The rows of a group lie close to one hidden flat surface of 8 dimensions, which passes through zero. Surfaces can cross.
Some rows, each with its group after it:
[ -3   5  10  -3   4  12  -3 -10   9  -5  13 -13   7   6  22  -4  -8   2] => Q757
[ 19  -6  -8  21   2  -4  -6 -12  12  -6  -4  12  -7  10 -24 -17  23  20] => Q985
[ -2  -8 -11   7   4  -6   7  -9   0   7  -4   0   9  13  -4  24  -7 -19] => Q206
[ 11  -2  -3  -5 -10  -1 -15   4 -14 -14   9  -3 -21 -10  -8   5  -3   5] => Q928
[  3 -10 -16   0  -2  -4 -10   4  -2  -7  -8   6   0 -13  -8   7   7 -20] => Q834
[17 -1 -3 -5  9  8 18  0 -9 10  2 10  8  4  2 -2 -5 -1] => Q757
[  4   0   1  -7  -6  20  -3  -5   6   4   7  11   0  11   2 -15  -6   6] => Q251
[ -4  -5   1   3 -15   5  -6  -2   5   3  18   6  -5  17 -11  12   1  -8] => Q143
[  9   3  -5   2   4   8  -1  -9   9 -11  -2   2   0 -15  16 -12   4   7] => Q251
[-8  5  1  0  4 -5 17  7 -2  8 -6  1 12  3  7  3  0 -9] => Q725
[ 2  1  1 -2 -7  7  3  0  5 -4 -4  3  3 -8  0 -3  4  7] => Q405
[ -6   1  10  -7  14   2 -10  11  -9  -5  -5  -4   1   1   9 -24 -23  14] => Q206
[  2   1   7  -5 -19  -5   3  26 -22  -2 -17   4   3  -2 -13  14 -23   4] => Q834
[ 19  13   6  -1  -8   2  29  -2 -12  11  12   6   4  13 -10  13   9   4] => Q928
[ 28   6  -4 -20  14  27   4 -24   0  -9  33  -7  -4  -4  15   2  -7   6] => Q251
[-17   0   8 -12  -8   5  -1   4  -2   8   8  -4   2  -3  11   1  -8  -3] => Q985
[ -9  -4   2 -12 -15   9 -17   0   2  -5   8  -3 -11  10  -9   4  -5  -6] => Q928
[-4 -4 -2  7  3 -2 -4 -6 -1 -3  3 -4 -5 -6 13  6 -8  2] => Q405
[ -8  -5 -13  -3   1  -1  -8   0  14   0 -14   8   4 -11  -8  -9  23 -12] => Q834
[-10  -4  -4   1   3  -4 -10  -3   3   4   3   1  -9   8  -6  -7   7  -3] => Q834
[ -4   5   2  -7  13  -6 -10   0  -1  -4   6 -12  -6   3  -2 -14   3   4] => Q928
[  6   7   2  -9  -1  16  14   0   6   3  -8   4  14 -16  10 -16   3  19] => Q757
[  7 -10   4   4   7   4  -3  -2  -4   3  16   3   5  -7  -3   2 -12   8] => Q251
[-5  2  5  0 -2 -5 -6  2  0 -3  0 -5 -5 -4 -1  0  2  1] => Q757
[  7   3   3   0  -6   9 -18  -9  11 -14  18  -5  -5  12 -13  -9  13   8] => Q928
[-13  -5  -2  13  -6  -8 -10   3   2  -5 -13   0  -2   1   0   5   3  -7] => Q757
[  2  -4  -8   0  17  -1  -6  -7  -3  -4  10  -8   3  16   6  10 -15 -20] => Q985
[-12  -5   0  12   4  -5   0   5   8   2 -16   5   8  -3   3  -4   1   1] => Q143
[ 10   6   1  -3 -10  13  13   4   2  -2 -11   5   9 -16   5  -1   1  10] => Q251
[ 3 -1  2  6 -9 -6 -5  9 -4 -2  0  5 -9 -4 -6  2  2  2] => Q143
[ -4   0  -2  -8   4  -5   2  -7 -11   6  11 -10  -9   6  -2  12  -1 -12] => Q405
[-2  0  6 12 -7 -1 -5  2  4 -2  3  4 -6  5  1 -5 -2 14] => Q834
[ 18 -11  -2  -3  10  -3  -5   2 -23   4  21   6 -13  -6  -5   7 -18  -2] => Q251
[  3 -10  -9 -15   2   4  -6  -7   2  17   9   3 -11   1 -34  -5  16   0] => Q757
[ -6  -6   6  22  18  -8  -6   0  -2  -1   6   0  -6  -9  23 -11 -18  14] => Q725
[  7   9   5 -13   4   6   4  -3   0  -6  14  -8   4   2   3  -2   9  -5] => Q206
[ 17  -2  -4 -29   6  13  11  -2 -15  -2   0  -5  17 -16  -2  15 -12 -17] => Q834
[ 17  -7 -13  19  -2  -2  -6 -14   2 -13  16   6  -4  -5   0  23   5 -11] => Q725
[ 14  -1 -10 -12  -4  -3  19   5 -10  12 -11   2   3 -16 -26   8  18  -4] => Q757
[ 22  13   6 -11   5   8  10   0 -10  -8  -3  -9   5  15  -9  -8  -1  16] => Q985
[10 -5 -6 15 12 -4 -5  2  3 -6 -2 11  3  6 -2 -5  1  0] => Q405
[  3   8   7  -7 -15  -9  -6  16 -12  -7  -3  -2  -6   7 -17   4   3  -6] => Q206
[  4 -11  -3   6 -13  -6  -2 -17   0  -4  10 -13  -7  16 -18  44  -2  -8] => Q725
[ -6  10  19 -12   3  10  20   4   0  16   9  -2  16  -5  11 -11  -4  13] => Q143
[  8   0   3   0 -22  19 -19  -7  15 -16  12   8  -2  -2  -6  -2   8  16] => Q928
[  7  -2 -16  -2 -12   0  -5   1  -2 -15 -30   4  -2  -4  -3  17   1 -10] => Q143
[ -4  -4  -3  15  17  -7 -13   5   7  -7  -3   6  -6 -23  15 -23   2  12] => Q206
[  3  -2 -14  26  -6 -21   1  16  -8  -7 -11  21  -2 -13   2  10  10 -15] => Q725
[ -3  -4  -5  13   2 -17 -19  13  -6 -10  -5   4 -11  -2  -8   0   6 -10] => Q206
[ -5   1   6   7   3  -7  13   6   4   6 -11   1  16 -11   6   1   1   0] => Q143
[ 12  -5  -3   5  -5  11 -12 -15  12 -16  15  -1  -5 -25  11   7   7   7] => Q405
[ -5   5   1  12  14 -23  -2   0  -8 -12  -3 -21  -7 -14   2   8  10  -2] => Q251
[  5   3   2 -10  -1  -4  -4   0  -7  -6   6  -8 -13 -16 -13  -1   9  13] => Q757
[ 10 -12 -15  -1  21   2  -9 -22   9 -12  -3 -11   3 -15  -1   5   3  -4] => Q725
[-6 -5 -3  6  4 -6 -6  6 -1  0 -6  4 -2  2 -2 -2 -4 -2] => Q834
[  4   6   6  -6   5   2   9   4  -6   0  -4  -4   3 -10   6  -9  -4  12] => Q143
[-2  4  5 -9 -9 11  3  3 -1  0 -5  2  1 -6  6 -1 -8  2] => Q143
[-4 -7 13 21  6  1  6 -6 15 14 36  8 19 -2  6  1 14  2] => Q143
[  6  -8  -7  14  10   2 -13  -4   3  -4  11   8  -2  17  -3  -8  -4   0] => Q405
[ -8  -9  -1  17 -18  -7  -8   7   9  -9 -23   1  -3 -10 -10   8  -3  12] => Q725
[-13  -7  -4  10  -1  -6   0   0  11   8  -8   6   4  -2  -1   4   4  -7] => Q985
[  4  -9  -2   5  -3 -15  -7  11 -23   5   1   2 -27   3 -12  10 -17   8] => Q206
[  7  -1  -5  10  14 -13  -7   6  -6 -12 -10  -1  -7   8  -4  -9  -8   4] => Q985
[-15  -9   7   0   5  10 -23  -8   5  15  24   1 -24  25  -2 -25  -6  13] => Q206
[  9  -4 -11  24  17   0   0 -19  13  -8   6   4  11  -1  10   4   9  -3] => Q928
[ -6  16  10  13  -5  -8  29  -5   7   9  -3 -10   0  10   8   9  16   9] => Q834
[-5  5  0  8 -3 -9  2  1  4  0 -8 -1 -7 -3  1 -5 13  6] => Q834
[ 13   7   1 -28  -3  21  -1 -17  -1   1  29 -12  -7  18 -10   2   0  -1] => Q725
[  0 -13 -19  28  20 -21  -3  -5  -4  -4  -5   3  -4 -22   8  18   7 -22] => Q985
[ 17  -5  -5   8   4  18  -8 -14  17  -8  14  10  13  16  -6  -5   7   3] => Q405
[-19 -11   0   7 -15   8 -10 -16  22   1   2  -3   2  -4  11  14  -3  -5] => Q405
[-19  -2   8   4   2  -8 -17  -3  13 -14  -6 -22  -4 -24   2  -3  12  10] => Q757
[ 18  -3  -1   6  19 -10  -3   1 -22 -10   7   0 -27 -36  16 -12  -8  19] => Q206
[-3  2  4 -3 -2  3  2  1  0  4  0 -3  1  3  1  3  1 -2] => Q985
[-13   1  -3   4  -1 -25  -9  21 -18   1 -18   1 -14   6 -12  -1  -3  -7] => Q985
[ 31   3   5   2  10  16   0 -11  -8 -16  15  -6  -7  -5  12  -5 -15  27] => Q405
[  0  -5  -6  -9  12  20 -18 -18  17 -19   4 -11   9 -28  24  -6 -11   2] => Q928
[ 13  14   3  -4 -10 -13   4  15 -17 -19 -14  -5  -6 -24 -12   9   9   5] => Q928
[ 11   9   0  13  -5  -4  31   7  -3  -5 -19   6  20 -24  19  17   2  -3] => Q725
[-4 -9 -3 16  1 -4 -9 -1 11 -5 -1  3  4 -7  0  0  5  5] => Q251
[ 12  10   0  -9 -16  10  14  -3   3  -4  -1  -7   8  -1  -4  18  10  -2] => Q251

New rows, each followed by its group:
[-17  -9   2   7  -5 -14   6  17  -2  15 -18   9  14   6 -11   7  -5  -9] => Q251
[-7 -5 13 31 11 -9  0 -1 19 15 29 11 21 -5 -6 -8 20 10] => Q143
[-11 -21  12  16   1   8  -4   3  10  14   5  11  27  -7  -4  -3 -12  12] => Q251
[-15  -6  15   5  -6 -13 -15  12  -4   7   7  -3 -10  10 -19  -5  -2   9] => Q251
[  4 -11   3   0  -2  11  18 -10  -3  17  -3   3   1  -3   9   6 -27  26] => Q206
[21  3 -2  4  6  1  8 -2 -4 -5 -2  3 12  1 -2  2 -1  1] => Q405
[ 12 -14  -9  13  14  23  -4 -23  15   1  21  12   5  -7  25  -2 -15   4] => Q928
[ -5   0  10  -7 -12  10  -4 -11   0   2  13 -12 -13   3  10  13 -15   9] => Q405
[ 15   7   8  -6 -16   4   9  -4  -5  -6  13 -11   6  -8 -17  26   7   2] => Q251
[ -3   3   2  11 -12 -11 -15   9  -4 -13   4   0 -16   3  -3   9  -1   0] => Q757
[ -1  11   2   6  -1 -14   8  18 -19  12  22  16 -12  18   8  -2   1 -16] => Q725
[ 15  -2  -2   2  -7   0   0   7 -14 -10   4   0  -4  -3  -9  22 -11  -3] => Q834
[ 4 -4  3 10 -7 -2 -8  3 -2 -7  3  4 -5  1 -3  1 -5  6] => Q834
[  3  -8  -6  -5  -2   3   2  -8   5  12   0   3   5   3 -15   5  13  -5] => Q757
[ -1   3   2  -4 -10   2  -7   8  -5   3  14  16 -10  15  -8 -11   8  -9] => Q725
[  8  -8   6   7  -6   6  -2   3   0  -2   9   7   7 -10  -8   4  -4  13] => Q251
[  0   9   4 -21  -1  19  18 -15  13  -2   0 -14  27  -1  12   4   2  -2] => Q928
[-10   9   6   2 -10  -9  -6   5   2  -4  -4  -9  -7   7  -9   2  12   6] => Q251
[  9  -4   3 -10  13   8  -2  -9   0 -14  -2 -17  -1 -22   3  -8  -9  23] => Q725
[  0  -6  -4  -4   6   6 -14 -13   9  -4  11  -8  -4   1   4  -1  -3  -4] => Q928
[  1   0 -21  -5  -7   0   9   5  -3   4 -33  17   1   7   5   2   2 -22] => Q251
[ 2 -2 -5  4  3 -5 -5  4  3 -1 -3  7  6 -2 -3 -5 10 -4] => Q405
[ -4   5  -3   9   6 -12  14  11  -6   6  -6  11   4  -5  15  -1   2 -14] => Q725
[ 6  3  3 -4  1  6  2 -4  2 -4  1 -3  1 10 -6 -4  0  4] => Q985
[-18  -8   0  11  -8  -1   1  -1  11  13   2   9  -1 -41  18   3  12  -4] => Q985
[ 10   0   3   0 -20   3  -4   5  -7  -2   6  11 -13   3 -11   8  -2   6] => Q928
[-11   4  13  -8  19   3   8  -9   3  12  14 -17   9   3   9  -7  -6   4] => Q251
[-15   7 -16   7   3 -20   4  -2   4  -5 -22 -11  -4  14   5  11  19 -25] => Q251
[-20 -10  -4  10  14  -6   1   0   8  15  -2   7   2 -10  16  -4   1  -8] => Q985
[ -2  -2  -1  -2   2   7   0  -7  12  11   6   8  14  35 -12  -5   5 -12] => Q405
[ 13 -11 -13   0  -1  26  -3 -19  11   2  18  20   7  15   0   8  -9 -11] => Q251
[ 21   8  -9 -23  -1  27   4 -17  12 -21 -19 -11   5  -5   7 -11   0  14] => Q143
[-20   0   0  13  14 -15   0  20   3  12 -22  13   4  -5  15 -26  -4  -2] => Q725
[  0  -3  -5   9   5 -11   8  -1   1   5 -13   2   5   4  -8   6   9  -5] => Q985
[ 14  20  -5 -31   4  24  22 -18   0  -1   4  -9   0   9  19  -4   3  -6] => Q251
[ -4 -15   2   7   5  -9 -11   2 -10  11  20   7  -3  11 -18   8 -11  -8] => Q251
[  0   4   9  18 -14   3   0   0   9  -5   3   3  -6   8   6   0  -2  18] => Q834
[ 14  -9   7   2 -10  26  -5  -2  11 -14  -2  10  23 -14  14  -5 -26  22] => Q834
[  6  -1 -10   6 -12 -10 -13  -1   0  -8   7   3 -18  -2 -18   7  23  -9] => Q834
[  1  -2 -12 -13  -5   4  -4  -4  -9  -1   0  -8 -12  16   3  17 -18 -18] => Q143
[ 26  -5  -1  11   1   3 -18  -7 -10 -16  21   4 -20  19 -13   3  -8  11] => Q405
[-20   0   0   2  32  -6  -6  13   1   8  -9   3   1 -19  16 -42  -2   4] => Q405
[ 10   4   4 -26 -13  16 -19   8 -26 -13   1  -4 -36  -5  17  -9 -34  12] => Q143
[ -8  -1   0   6 -22  -3   0   8  -1   3  -4   9  -8 -13  -7  11  14   0] => Q985
[-21  -3   0   1   3 -15 -10   1   1   2  -6 -15  -7   3  -3   8   4 -15] => Q757
[  2  -5  13  -3 -39  17  -7  -5  13  -6   3  -4  -1  13 -24  13   0  23] => Q725
[ 18  -7  -5  -3  -3   3  11 -10 -14   9  18   1  -9   9  -5  31  -7 -12] => Q928
[ 12   3  -6  -2   9 -12  19  -6 -14   7   8  -6 -10 -24   1  12  14  -1] => Q985
[ -1  -5   0  -1   4  -1 -16   4  -1  -8  -1  -3 -12  -7   5 -13  -9   4] => Q928
[ -2   2   2  -7  14  -3  11  -3 -11  10  10 -12   0  13   4   7 -20  -9] => Q834
[-12  -1   4  -6  -3   9  -5   5   8   0  -3  -2  11  12   7  -4 -13  -5] => Q985
[ 10   7  -6  -5 -13   7   9 -13   6  -9   2  -6   6   6  -4  23  14 -16] => Q251
[ 12  -3  10   1 -33  13  -1  14  -2  -3   2  16   1  -5 -25   9  -2  19] => Q251
[ -8   7   6 -11   9   4   7   1   4   6 -12  -6   7   3   9 -18  -5  10] => Q143
[ 11  -2 -10   8  -4   4 -11   0   6 -19 -15   2  -5 -11  -1  -1   6   5] => Q143
[ 13   4   2   1 -10   7   4  -4   4  -6   1  -2   3   4   0   6  -1   8] => Q405
[ 18  27   5  -5 -21  -4   6  -6  -1 -28  -1 -22 -14 -12  -7  16  30   9] => Q251
[-11   0  14  -2 -11  14  -3 -11  21   5  10  -3  17  12  -3  -4   4   9] => Q251
[ 13  15 -28 -11   5   9   4 -17   7  -9 -19   7 -14  12  24  -7  12 -21] => Q251
[ -2  -1 -12  -7  -7  10  -3   1  19   2  -9  17  13   7  -6 -13  23 -17] => Q725
[ -8  -3   3   0 -10  11  -2   2   3   4   4   9   1  -3  15  -4 -13   1] => Q143
[  2   2   1 -20 -27  19  17  -7   4   7  -7  -4  17   2   0  34  -1 -14] => Q928
[  1  -4 -11   1 -13 -11 -11   3  -6  -8 -13   2 -12  12 -18  15   5 -13] => Q143
[  4  -5 -12 -22  17  -2   2  10 -10  -1 -18   1  17 -24   0   2  -6 -20] => Q834
[  4  -4  -4   7   8   3 -11  -1   4  -8   4   2  -5   7  -5 -14  -5   9] => Q985
[  6   2  -4  10   6  -2  17 -12   7   0   3  -5  10   2  12  19   6  -7] => Q834
[ 17   6 -13   5  10  -2  19  -8  -1  -1  -6   3  18 -18  15  18   7 -18] => Q725
[-10  -5   7  -9 -18   9 -17  13  -9   2   1   8 -16  -4  -1 -16 -14  18] => Q928
[ -3  -5  -6   8   2  -3   9   4   4   8 -17  15  12   3   3  -1   1  -2] => Q757
[ 14  -1  -8   7   0  -7  13   3 -11  -2  -6  12   4  -2  -2  17  -1 -11] => Q757
[  2  -1   6  -1 -10   2  -1  10  -3  -3  -5   7   4   3  -7   3  -8   8] => Q834
[-11  -6   1   5  15 -13  -3  11  -8   6  -7   1   0  -8   5  -7  -9   2] => Q251
[-19   5  12  20 -31 -15  -5   3  25 -13 -12 -10  10   1 -22  22  31   5] => Q251
[-22   0   9  -8  -4 -14 -20   9  -6   4   2 -15 -25   8 -16  -6   4   1] => Q757
[ -3  -2   5   4   5  -8  -4  12  -8  -1  -3  -1  -8 -10   1 -12  -3  13] => Q251
[ 17 -16  -6   7  11  -4  -8  -2 -14   0  20   7  -8  -6  -6  12 -13  -8] => Q251
[  5  -8   0   2  -6  18 -22  -8  12  -4  13  12 -11  12   2 -16  -2   8] => Q251
[ 10 -14  -7   9  18  -5  -1  -5 -10   4  13   7   6 -11   0  16 -14 -11] => Q251
[  3  -2  -6 -19 -29  29 -11 -10   5  -8  -7   1  -7  10  15  10 -21  -4] => Q143
[-11   5  10 -13   1  -2  12   1  -8  10  -1 -14  -3  -2   8  11 -12   0] => Q405
[ 10   4  -6  -6  -2   6  10  -1   2 -15 -25  -6   7 -18   5  -5   2   9] => Q143
[-29  -7   6 -11   3  10 -17 -12  11  16  18 -11 -10   3  15 -15  -8   2] => Q405
[  0   5   1  -2  -9 -18   0  15 -16  -8 -13  -5 -10  -5 -16   6   6  -3] => Q928
[ -8  11   5  -5 -22   8   3   5  19  -1 -12   5  16   5  -7  -3  21  -2] => Q206
[ -1  -8 -12  12  -3 -14  -1 -10   1   9  12   3 -18 -12 -11  25  21 -20] => Q985
[ 18  -3 -11  16  -7  -6   1   4  -4 -13  -5  12   0 -10  -4  18   6  -9] => Q757
[-4 -1  5 -6  3  3 -7 -2 -2 -1  8 -4  1 -2  9  3 -9 -6] => Q985
[  8   7  -8  -1 -12   1  -4   4  -3 -11 -11   6  -8  -4   2  -4   8  -1] => Q251
[ -9  -5  -2   2   4   5  -2  -1  12   6  -4   3  10  21  -2 -10   0   2] => Q985
[ -5 -12 -18   9  -2   1 -11  -2   5  -8 -16   7  -5  -1  12   8  -9 -14] => Q143
[ -2  -4  -3  -3  -2   5 -13  -3   1  -2   5   2  -9  10  -3   0  -3   1] => Q143
[ 11   0  -3  -1 -17   1   8   2  -7   0   1   3   6   4 -17  26   4 -10] => Q251
[ 18  -2  -7  23 -10  -7  -2  12 -11 -18  -3  20  -3  -2   5  17  -7  -6] => Q757
[-11 -13 -10  11  -7  -4  -7  -6  12   8   5   6  -3   4  -6   7  10 -13] => Q985
[  7   0  -7 -10  -3  19  -7 -14  14 -14 -12  -3   2   8   5 -10  -3  10] => Q143
[  5  -7 -21  20   3  -9  -7   0  10 -10 -11  21   7 -13   4   0  20 -19] => Q725
[  6   0  -5  -3  16  -7  -5  -4  -4   2   7  -4  -4  22 -13  -1  -2  -8] => Q985
[ -2   6  -1 -19  10   9   6 -13   4   7  15  -9  -1   9   2  -5   6  -5] => Q834
[-3  7  7 -3 -6 -1 -6  1 -2 -3  2 -8 -5  3  0  3  0  0] => Q757
[-13  -1  -4   1   3  -1  -2 -11  10   3   0  -6   2  16   1   5   5 -12] => Q251
[ -1  -3  -5   2  -2   2  18   2  -4   6 -13   6   8 -16  13  14 -11  -4] => Q928
[ -9   1 -15  -1  11  -5  -7  -8   2   0  -4   0 -13  19   8  -7   2 -22] => Q251
[-10   0  -8   0  14  -3  12   3   6  12  -9  13  17   1  14  -8   6 -25] => Q725
[-25   5   8 -25  -4   7  -4   1   5  14  10 -12  -7 -23   9 -12   9  -7] => Q405
[-13   8   6 -19   2 -11  24  12 -16  14 -14 -16   1 -15   7   7  -7  -8] => Q405
[  3   3  -4  -1  10   0  -7   6   0  -2   4  11   2  -8  -5 -19  13  -3] => Q405
[ -6   8   3   4   1 -12  36   9  -8  10 -38  -7  20   9  11  20 -17  -1] => Q405
